All groups share one centre, and each spreads out both ways along 13 directions, with some noise.
In the rows, zero is written as 128.
Some rows, each with its group after it:
[153 189 129 165 167 123 125 131 128 109  73 138 144  94 105 205 123 184]  k_254
[117 100  31 161 113  63 158  91 150 163 146  98 124 136 118 147 116 140]  k_911
[173  74 114 193 120  97 123 113 163 101 163 140  93  68 140 113 168 111]  k_18
[137 169 133 123 102 107 118 141 125 189 182 118 116 116 148  77 139 128]  k_254
[169 105  89 172 137  96 104 119 157 100 109 119 130 110 123 147 125 157]  k_944
[ 95 151 195  99 176 127 121 167 142 134  96 135  82 116  75 122 150  93]  k_18
[151 175 101 129 124 133 120 157 144 143 162 139 118 126 141 150 182 124]  k_911
[138 163 126 139 118 118 119 100 127 146 147 126  72 173 124  68 118 102]  k_944
[113 140 166 118 153 164  77 114 170 117 137 101 185  94 139  99 128 111]  k_254
[ 90 182 164 100 145 122 151  74 139 205  99 190 109 112 124 126 129 114]  k_911
[133 171 215 152 140 126 123 143 149  84  67 127  57 155 132  98 117 123]  k_911
[144 150 177 110 109 100 142 169 134 163 132  96  47 146 128 124 151 128]  k_254
[106 134 156 108 146 115 175 101 148  83 106 165 123 139 104 160 105 116]  k_944
[127 143 178  60 107 122 103 143 122 127 113 168 178 141  93 128 146 100]  k_944
[106 148 185 159 114 140  87 174 114 160 107 147 134 122 103 182  80 154]  k_254
[125 160  97 183 142  53 128 113 194 173 102  87 114 154 123 126 190 120]  k_911
[134 158  96 172 185  63 116 137  94 108 139 146 156  87  97 130 135 166]  k_911
[104  82 130 120  65 142 165 157 108 121 106 120 126  46 168 152 187 127]  k_944
[138 101 123  90 101 135 155 103 148 131 129 170 109 125 125 161 106 125]  k_911
[141  96  93 161 113 134  93 155 104 140  78 122 116  92 120 112 144 144]  k_944
[104 100 138 174 139  88 142 137 133 105 124  94 119  98 151 105 151 140]  k_911
[123 136 151 138 106 135 103 114  79 112 114 102 118  52 169  97 152 161]  k_18
[143 116 169  92 198 113 123 159 135 164 120 138  69 134  50  97  75 113]  k_18
[136 112 114 139 162 156  95 124 151  74 137 178 139 143 132 139 105 120]  k_911
[116 145 127 111 112 172 126 138 104 168 116 113  80 119 144 138 154 120]  k_944
[123 104 212 148 182 151  79 133 139 164  55 144 100 111  93 103 131 117]  k_18
[131 107 142  72  90 109 163 157  99 155 145 102 116  90 132 121 126 148]  k_254
[192 103 117 151  96  81 116 155 108 134 171 164  59 102 155 101 107 173]  k_944
[160 191 109 169 136 148 119 116 128 176 108 148 102 116 128 149 175 135]  k_254
[134 161 113 151 144  69 137 102 133 114 120 172 116  56 116 127 135 155]  k_911
[136 123 164 117 104 129  83 140 107 133  90  72 109 100 106 139 157 142]  k_18
[127 147 118 152 134 144 142 114  91 128 115 175 146  97 186 154 111 185]  k_18
[131 147 114  99 106 144 107 111 138 132  97 101 132 189  81 121 121  95]  k_944
[136  86 103 157 139 174 102 123 106 121  69 123 131 162 135 124 155 119]  k_944
[125 175 134 116  77 150 124 127 137 122  84 154 117 218 157 123 144 102]  k_18
[143 114 136 164 132 122 130 130 131 152 164 154 127 144 136 152 193 109]  k_18
[140  99  77  99 135 107 132 132 163  79 100 134 126 154 112 148  89 134]  k_911
[101  52 118 161 135  62 138 117  92 121 116  92 138 160 107 103 131 132]  k_911
[121 118  74 126 111 101 159 102 146  89  96 195 156 132 121 139 154 108]  k_944
[174 129 165 147 153 140 137 132 141  91 117 106  93 151 135 117 153 122]  k_254
[157  85 102 110 155 115 132 116 186 107 130 193 166  90 112 215 140 135]  k_911
[161 207  74 162 114 116 101 108 108 120 101 161 129 203 106 172 141 142]  k_254
[124 121 189 145 141 127 109 123 144  96  72 151 124 122 119 137 152 121]  k_18
[141 155 154 125 103  73 165 178 146 105 145 130 100  93 118 162 134 142]  k_944
[127  90 127 112 160 136 134  98 126 139 136 205  97  54 122  98 121 118]  k_18
[141 147 172 133 120  87 148 182  89  82 119 120 141 106 132 170 183 157]  k_254
[118  98  87 171 112 111  90 122 135 169 117 128  85 177 118 197 123 151]  k_944
[147 173 102 182 112 114 150 157 218 124  82 152  95 143 157 136 150 119]  k_18
[178 145  85 154 158 133  88 120 164 121 176 180 158 104 113 185 158 131]  k_911
[103 119 116 153 100 140 129 171  71  91 166 104 108  83 161 123 140 145]  k_911
[134 161  65 100  92 135 158 193 114 149 185  96 133 105 152 160 157 147]  k_911
[150 108 160  80  99 114 125 151 144  87  87 171 117  43 125 207 147 158]  k_944
[140  97 119 151 130 104 163 160 132 114 179 100 114 134 150 107 195 105]  k_254
[132 115 110 106  60 145 148 170 180 110  89  70 104 160 119 151 130  93]  k_18
[147  95 181 182 190 118  88 107 129 138 110 137 133 136 101  88 105 130]  k_18
[121 103 130 131 142 123 132 120 189 104  77 125 149  74 103 116  71 133]  k_18
[131 155 103 102  94  86 141 115 126  81 161 109 112  68 119 111 139 125]  k_18
[143 157 158  71 144 125 147 120 112 147  77  86 114  85 119 155 166 160]  k_254
[111 180 107 131 150 179  92 112 212 137 166 166 158  84 154 122 152  89]  k_254
[153 150 194 138 147 157  86 109 140 105 116 155 150  79 145  92 142 126]  k_254
[204 171 143 150  83  87 122 143  60 107 119 119 120 166 127 116 148 168]  k_254
[181  88 159 148  97 110  77 115 138 108 140  56 160 107 141  64 131 140]  k_944
[126 148 142  94 102  92 112 119 146 151 151 160 164 104 126 167 157 129]  k_944
[173 168 122  96 138  92 151 103  95  81 160 130 165 121 155  78 170 147]  k_254

New rows. What belongs after each?
[144  53 106  93  92 158  99  80 156 113 118 162 134 124 120 155 113 105]  k_911
[102 205 109 101 149  93 118 110 139 192 148 159 121 121 123 123 138 133]  k_254
[111  98  87 221 107  55 150  59 115 161 139 116  86 110 102 152 118 145]  k_911
[166 128 121 106 126  67 119  91 144  99 140 155 135  59  89 144 139 146]  k_18
[149  99 174 146 160  81 110  85 144 104  73 145 128 154  75 119 103 130]  k_911
[129  86 110 105  74 112  92  91  43 141 128 131 139 133  95  84 133 120]  k_911
[111 123 172  97 170 103 113 134 122 134 132 130 143 124  59 172 164 104]  k_18
[130 145 106 103 148 144 121  86 120  66 117 158 213  93 139 136 178 121]  k_254
[173 182  94  62  69 148 118 136 129 143 142  52 153 136 139 125 104 158]  k_254
[125 164 140  58  98 145 114 151 123 185 145  37 158  98 143 123 146 142]  k_254
[134 121 106 126 107 118 127 145 116  69 105 131 165 138 111 187 138 135]  k_254
[139 197 123  93 124 126  86  90 149 132  94 116 160  75 119 140 126 154]  k_254
[134 119 172  82 100 119 116 107  77 146 117 112 138 140 118  45 101 123]  k_911
[146 118 140 155  91 112 133 112  83 178 170 134 129  73 110 179 172 138]  k_911
[115  83 111 164  88 123 137 182 111 116 132  97 140 133 134 173 192 116]  k_254
[161 134 100 113 111 133 128 149 122 186 155 116  91 177 124  91 101 129]  k_18
[175  84 127 149 157 132 157  87 112  78 109 153  93 149 129  94 171 106]  k_254
[111 161 107 126  64 107  57 130 148 165 142  80 177 102 125 121 107 140]  k_254
[104 141 138 110 148 185 114 142 118 106 119 154 144  77 127 178 102 139]  k_911
[104 146 135 116 160 127 126  85 109 158 103 206 143 107  80 188 122 131]  k_911
[152 199 133  72 119 111 140 148 111 175 133 177 151 163 125 165 142 155]  k_18
[175 127  82 141 121 112  92 164 147 130  97  81 128  93  97 176 115 180]  k_944
[111 117 129 115 124 140  73  50 159 166  67 189  88 101  96 105 111  97]  k_254
[175  83 136  67 115 105 187 114 128  91 103 121  51 105 125 117 150 129]  k_254
[158 134 100 128 150  97  96 134 132  82 139 189 137 127 116 119 159 129]  k_911
[128 152 169 123 169 100  92  81 122 143 118 201 136  61 121  86 155 130]  k_18
[166 101 121 164 129  96  93 118 107  81 151 150 114 160 115  92 129 125]  k_911
[105 110 135 129 144  74 144 150  84  91  84  98 111 181 103  83 103 141]  k_911
[171 171 133 100 104 144  73  65 144 102  89 135 125 113 130  92 162 115]  k_254
[119 130 117 162 103 134  89 141 172 132 145 131 147  89 126 134  93 129]  k_254
[125 175 154 111 159 108 143 151 127 133 122 151 148  73 131 153 139 159]  k_18
[ 89 123  77 108  77 120 169 107 114 136 114 183  92 111 131 118 137 103]  k_944
[126 140 140 128 132  79 122 128 134 155 124 114  89 167  94 117  85 146]  k_254
[144 161 115 104 153 157  97  63 155 133  88 150 101 143 111 147 133 117]  k_944
[114 127  82 118 117 108 171 116 115  84 174 149 109  75 130 161 145 130]  k_18
[121 120 137 122 129 128 117 138 132 144 117 135  88 154  91 165 172  92]  k_18
[101 173 169 149 132 142 160 149 161  94  76 173 150  98 181 147 148 141]  k_18
[158 124 127 162 106 151  94  97 118 157  91 171 107 120 177 103 135 151]  k_18
[150 134 134  63 127 129 167 158 175 117 123 190 124 112 143 181 154 124]  k_911
[133 160  70 122 150 152 123  79 129 136  93 140 101 135 103  86  98 119]  k_944
[166 163 162  82 139 144 135 110 140 122 165 127 141 151 135 125 134 122]  k_944
[130 101 151 140 112 117 118 132 135 157 156  96 103 105 149 195 112 172]  k_944
[143 121 126 126 144 160 117  58 105 186  88 135 121  67 133  91 194 114]  k_254
[ 95 117  55 135 100  70  96  95  94 101  98 165 115  80 119  98 188 126]  k_911
[149 173 114 105 125 106 117 107 117 125 123  79 147 157 124 116 174 135]  k_254
[148 175 113 111 136  99 120 144 124 138 136 184 149  99 121 112 162 129]  k_944
[102 143 118  69  92 167  92 138 119  98  81 154 102 110 141 123 165 105]  k_911
[137 110 115 122 120  48 158 105 103 110 103 223  85  94 103 136 136 143]  k_254
[155 103 152 157 111 120 116 128 142 117 101 108 107  79 119 125 103 149]  k_254
[181 176 151 163 176 160 144 135 171 110 122 176  81 118 124 148  72 155]  k_254
[109 138 144  78 102  99 130 181 131  91 173  74 192 125 143 139 126 142]  k_254
[120  79 121 138  52 135  94 109 128  84 126  43 103  89 123 117 181  95]  k_18
[145  76 178 106 113 128 148 149 183 111  89  77 111 188 126 152 116 116]  k_911
[173 197  54 141 115 126  66 127 164 104 125 131 109 111 124 113 140 133]  k_911
[174 205 106 109 101 102 115 107 116 149 128 129 117 127 138 113 168 147]  k_254
[123 146 134 109 143  69 141 126 100 158 111  77 119 125 107 131 140 158]  k_254
